The groups are shells around one centre, one inside the other: the same stretched ball of 3 dimensions in 6 sizes.
In the rows, 128 means zero.
Some rows, each with its group after it:
[ 86 118 140 102 190 138 120 161 123 155 115 101  58 116 160 120 146 188
 142 135]
Y
[ 89 116 150 126 175 160 141 165 114 138  98 111  91 123 158 101 139 170
 110 147]
W
[123 130 153 137 130 190 151 181 110 139  86 116  98 104 147  74 139 127
  73 120]
W
[139 137 161 158 108 200 165 184 104 139  77 124 113 107 149  65 132 124
  50 121]
R
[112 128 143 112 153 167 130 175 118 151 102 105  67  99 149  94 147 147
 109 115]
Z
[129 132 165 166 119 190 169 177 102 137  78 127 121 122 156  73 127 145
  55 137]
B
[119 132 146 121 144 165 133 174 117 156 102 108  69 103 152  95 143 154
 104 114]
Y
[122 128 158 150 128 194 160 180 106 133  80 121 112 112 150  71 134 130
  64 131]
B
[ 88 121 138  97 192 125 112 158 126 166 122  98  44 116 164 130 147 203
 155 130]
M
[136 138 161 157 117 178 158 175 106 152  87 123 100 115 158  82 129 155
  69 125]
M
[117 126 156 145 136 189 157 178 107 134  83 119 108 113 150  75 136 135
  71 133]
W
[ 97 121 139 101 172 160 123 171 121 148 107 101  63 102 149 101 150 153
 124 121]
M
[101 121 162 156 161 150 155 158 108 147  94 122 105 142 172 107 126 200
  98 160]
M
[ 83 115 149 123 187 143 135 158 116 146 106 110  82 130 165 115 138 194
 127 152]
Y
[ 99 122 156 139 169 140 141 157 113 155 104 115  84 135 171 116 131 205
 116 150]
Y
[ 91 116 153 134 172 159 146 164 112 138  96 115  97 129 161 101 136 176
 106 152]
Z
[ 83 115 152 129 190 132 136 153 116 152 108 112  81 140 173 124 134 215
 131 160]
B
[128 136 151 134 131 168 141 175 113 158  98 113  77 106 155  91 138 155
  92 115]
W
[112 126 147 123 147 179 140 177 114 142  94 110  84 103 147  84 143 137
  93 121]
Z
[ 75 111 149 122 200 130 132 152 117 149 110 109  78 139 171 127 136 214
 139 161]
R
[ 85 116 139 100 189 146 121 164 123 149 111 101  61 112 156 113 148 175
 138 133]
B
[132 136 155 143 121 186 152 180 109 147  87 117  94 105 150  77 136 136
  72 117]
Z
[137 136 165 166 108 198 169 181 102 138  75 127 120 114 152  66 128 132
  48 128]
R
[108 123 166 165 149 164 164 163 104 141  87 126 117 140 169  96 124 185
  80 159]
R

New rows, each followed by its group:
[ 98 124 139 102 177 140 118 164 123 162 116 100  51 109 158 117 147 182
 139 123]
Z
[ 88 120 137  96 189 136 115 161 125 159 118  98  49 112 159 122 149 187
 148 129]
W
[ 86 115 155 138 179 148 146 158 112 142  99 116  97 138 168 110 132 195
 113 161]
B
[108 123 159 151 146 177 158 171 106 135  86 121 111 125 158  85 131 157
  79 146]
Y
[ 77 112 147 117 199 130 128 153 119 151 112 107  73 134 169 126 138 211
 141 156]
B
[129 131 160 155 117 200 165 183 104 133  76 123 116 110 148  65 133 122
  54 127]
R
[116 127 163 160 137 176 163 171 104 139  84 124 114 128 161  84 128 162
  72 146]
Y
[126 131 155 143 125 196 156 183 108 136  82 118 105 104 146  69 138 122
  65 122]
M
[ 88 118 152 130 185 131 135 154 116 156 110 112  77 137 173 125 133 216
 131 155]
W
[116 127 163 159 137 178 163 171 104 138  83 124 115 127 160  83 128 159
  71 145]
Y
[122 129 167 170 128 181 170 171 101 138  79 128 123 131 162  80 124 161
  61 147]
M
[ 82 116 149 122 195 123 129 151 119 158 114 109  70 138 174 131 136 223
 143 156]
M
[109 123 160 153 147 175 159 170 106 136  86 122 112 128 160  87 130 162
  79 148]
Y
[ 91 117 147 121 175 159 137 166 116 141 100 109  84 119 157 102 141 168
 114 142]
Y
[103 121 157 145 155 172 154 169 108 136  89 119 107 126 159  90 133 163
  87 148]
Y
[129 135 149 128 129 179 141 180 114 152  95 111  79  98 148  82 142 136
  86 109]
B
[110 123 159 151 143 182 160 173 106 133  83 121 114 123 156  81 132 150
  74 145]
W
[ 98 123 156 138 172 135 140 155 114 158 106 115  81 137 174 120 131 213
 121 151]
B
[ 79 115 137  94 202 128 112 157 126 159 121  98  48 117 162 129 148 199
 157 137]
M
[108 129 142 108 164 144 121 166 122 165 114 103  51 106 158 113 146 179
 130 117]
B
[ 86 114 153 134 180 153 144 160 112 139  98 114  96 133 165 107 135 186
 112 158]
B
[133 134 163 162 114 194 166 180 103 138  78 126 117 115 153  69 129 135
  54 130]
B
[117 126 166 168 133 184 170 172 102 133  78 128 126 130 160  78 125 155
  61 150]
R
[125 130 157 149 124 197 160 182 106 134  79 120 111 108 147  68 135 124
  61 127]
M
[ 98 124 145 114 177 132 123 159 121 165 115 105  57 120 166 123 141 202
 138 133]
Z
[125 132 148 127 130 190 144 183 113 143  90 111  86  95 143  75 144 122
  80 110]
R
[131 134 162 158 118 188 162 178 105 142  82 123 110 115 154  74 130 141
  61 128]
Z
[ 89 119 150 126 184 132 132 155 117 157 111 110  74 133 171 124 136 211
 132 151]
Y
[125 130 163 161 123 193 167 178 103 134  77 125 120 118 154  71 129 137
  57 136]
B
[114 125 163 159 137 184 165 173 103 133  80 124 120 126 157  79 129 151
  67 146]
B
